There are 4 ways to turn a row about zero (a turn may also mirror it). The second row of each pair is the first, turned, with some noise. The first 24 pairs use one turn. New pairs use 2 turns, one after the other, and a turn may come again.
Some pairs, each with its turns in order after it:
[-57 -20  49   1   8]
[-28  59 -20 -27 -33]  U

[-20  18  51 -37 -25]
[-64  -1 -11 -30 -15]  U

[  6 -19 -16  23  51]
[-24  19  51 -15  19]  X

[ 39 -52   9  27 -10]
[ 38  42 -19  29 -27]  A

[-37 -44  47 -17 -49]
[-30  31  15 -77 -18]  U

[  7   9  12  41 -26]
[-12  19  21   2  43]  U

[-25  46  16  16   0]
[  5  12 -43 -29 -23]  B

[-46  56  28  44   7]
[-68 -47  -8  -5 -41]  X

[-16 -54 -11  34  43]
[-58  -5   1  53  -4]  B

[-19  54  47 -26 -41]
[  0 -55 -68  -4 -16]  X

[-57  47  28 -42  31]
[-23 -84  13 -21  23]  A

[ 21  11  52   2 -37]
[ 34  -6 -34 -42 -29]  A

[ 42  -3  -8 -45 -35]
[ 64  -7 -20  15  19]  X

[ 29  21 -24 -30 -57]
[ 52  23  28 -32  36]  B

[54 28  1 45 29]
[-19  35  32 -18 -60]  B

[14 54 13 18 -8]
[ -8 -58   6  17  -7]  X

[-36   4 -54   0 -31]
[ -9  32 -22  -9  58]  B

[-49  22 -14  47  -9]
[-45  -3  42  -8 -40]  A

[-42   8  23  43  -2]
[-12 -24  27  -4 -51]  A

[ -9   1 -29  -4  56]
[-59 -16   5 -14  -1]  B

[-43  16  13  50 -40]
[-24  50 -18 -19  54]  U

[-46  45  53 -30 -22]
[-18 -44 -66 -30 -18]  X

[29  5 16 40 39]
[47  8 44 -2 -8]  A

[ 47  21 -34   4  55]
[ 31 -30   4  68  -6]  U

New pairs, each followed by its turns in order:
[-55 -50  46  21 -10]
[-75  -9  36 -24  16]  X A

[-46  14  28  14  43]
[ -5  36  46 -34 -21]  A U

[ 7 40 -7 36 10]
[  2 -13 -22  22 -45]  X A

[ -8  10  43  42 -50]
[-32  18 -56  26 -34]  U U

[-2 -4  9 24 14]
[-17   5  22  -2  11]  A U

[ 35  28 -23 -21  42]
[-17  42  13  49  -1]  U X

[ 48 -17  24 -52 -29]
[ 76   2 -28  12  -5]  B A

[ 39   0  43  -2 -10]
[-30  43  -5 -22 -11]  U U

[  2  23  12 -16 -20]
[27 -5  7  4 21]  B X

[-11  35  34  26 -29]
[-26 -42  40   7   6]  U A

[  6 -25 -42  41  46]
[ 25 -58  -2 -35 -29]  X A

[ -8  22 -46  20 -51]
[  3  44 -26 -29 -47]  X A

[-49  53  -9 -46  27]
[-35  48  -3   7  72]  U B

[  0 -31  32 -14  21]
[  7 -17 -38  17 -17]  U X

[ 29  21 -37 -31 -10]
[ 16  18 -16  51  -6]  U A

[-23  35 -46   9 -49]
[  7 -26 -58 -27  34]  A B

[ 9 31 45 19  4]
[-47  -4  -6 -12 -35]  U X

[-57 -26  37 -14  47]
[ -4 -27 -78 -14 -27]  X U

[-10   8  -1  30  40]
[ 3  5  3 31 42]  U U

[ 48  16   0 -11  27]
[ 14  14  -4  22 -53]  U A

[ 14 -58 -37  34  18]
[-30  28   3  39  57]  A U

[-24  12  17  55 -42]
[-19  24  -7  33 -62]  X X

[-32 -33  44  29 -22]
[  9  -2  28 -48  48]  A U

[-47  29  56  51  55]
[ 13  59 -16  10  85]  B B

[ 58  53   2 -57  25]
[ 37  10 -67 -24  56]  B X

[-15  24  54  56 -26]
[-31  27 -67  36  -2]  U U

[-40  23  41 -21  53]
[ 25  32 -19 -68  -3]  X X

[-38  32 -38  32  12]
[ 42 -16 -10  53  17]  U U

[  8 -48 -23  52  -5]
[ 19 -16  30 -35 -59]  U B

[ 37 -39 -23  17  48]
[ 40  31  31  19 -45]  U B

[-51  36  55  18 -55]
[-60 -63  33  -2  38]  U A

[ 15  54  40  -1 -36]
[ 66  20  26 -23   2]  X U

[-48   0  43  26  34]
[-14 -24 -55  -6  41]  X B

[ 32 -37  47  14  22]
[ 12  22 -19  -3 -65]  B A

[-26  47 -12   3  37]
[-15   3   3 -57 -33]  X U

[-38  25 -36  31  -5]
[ 22 -23 -55   7  -1]  A B

[ -7 -28   5 -35  55]
[ -5 -18  26 -39  50]  U U

[-17 -47 -55  12   5]
[ 42  37 -19 -23  44]  U A

[-26  45 -20 -32 -52]
[ 18 -60  -6  36 -35]  B U

[ 40 -35  49 -22  11]
[13 -9 61 24 36]  X A

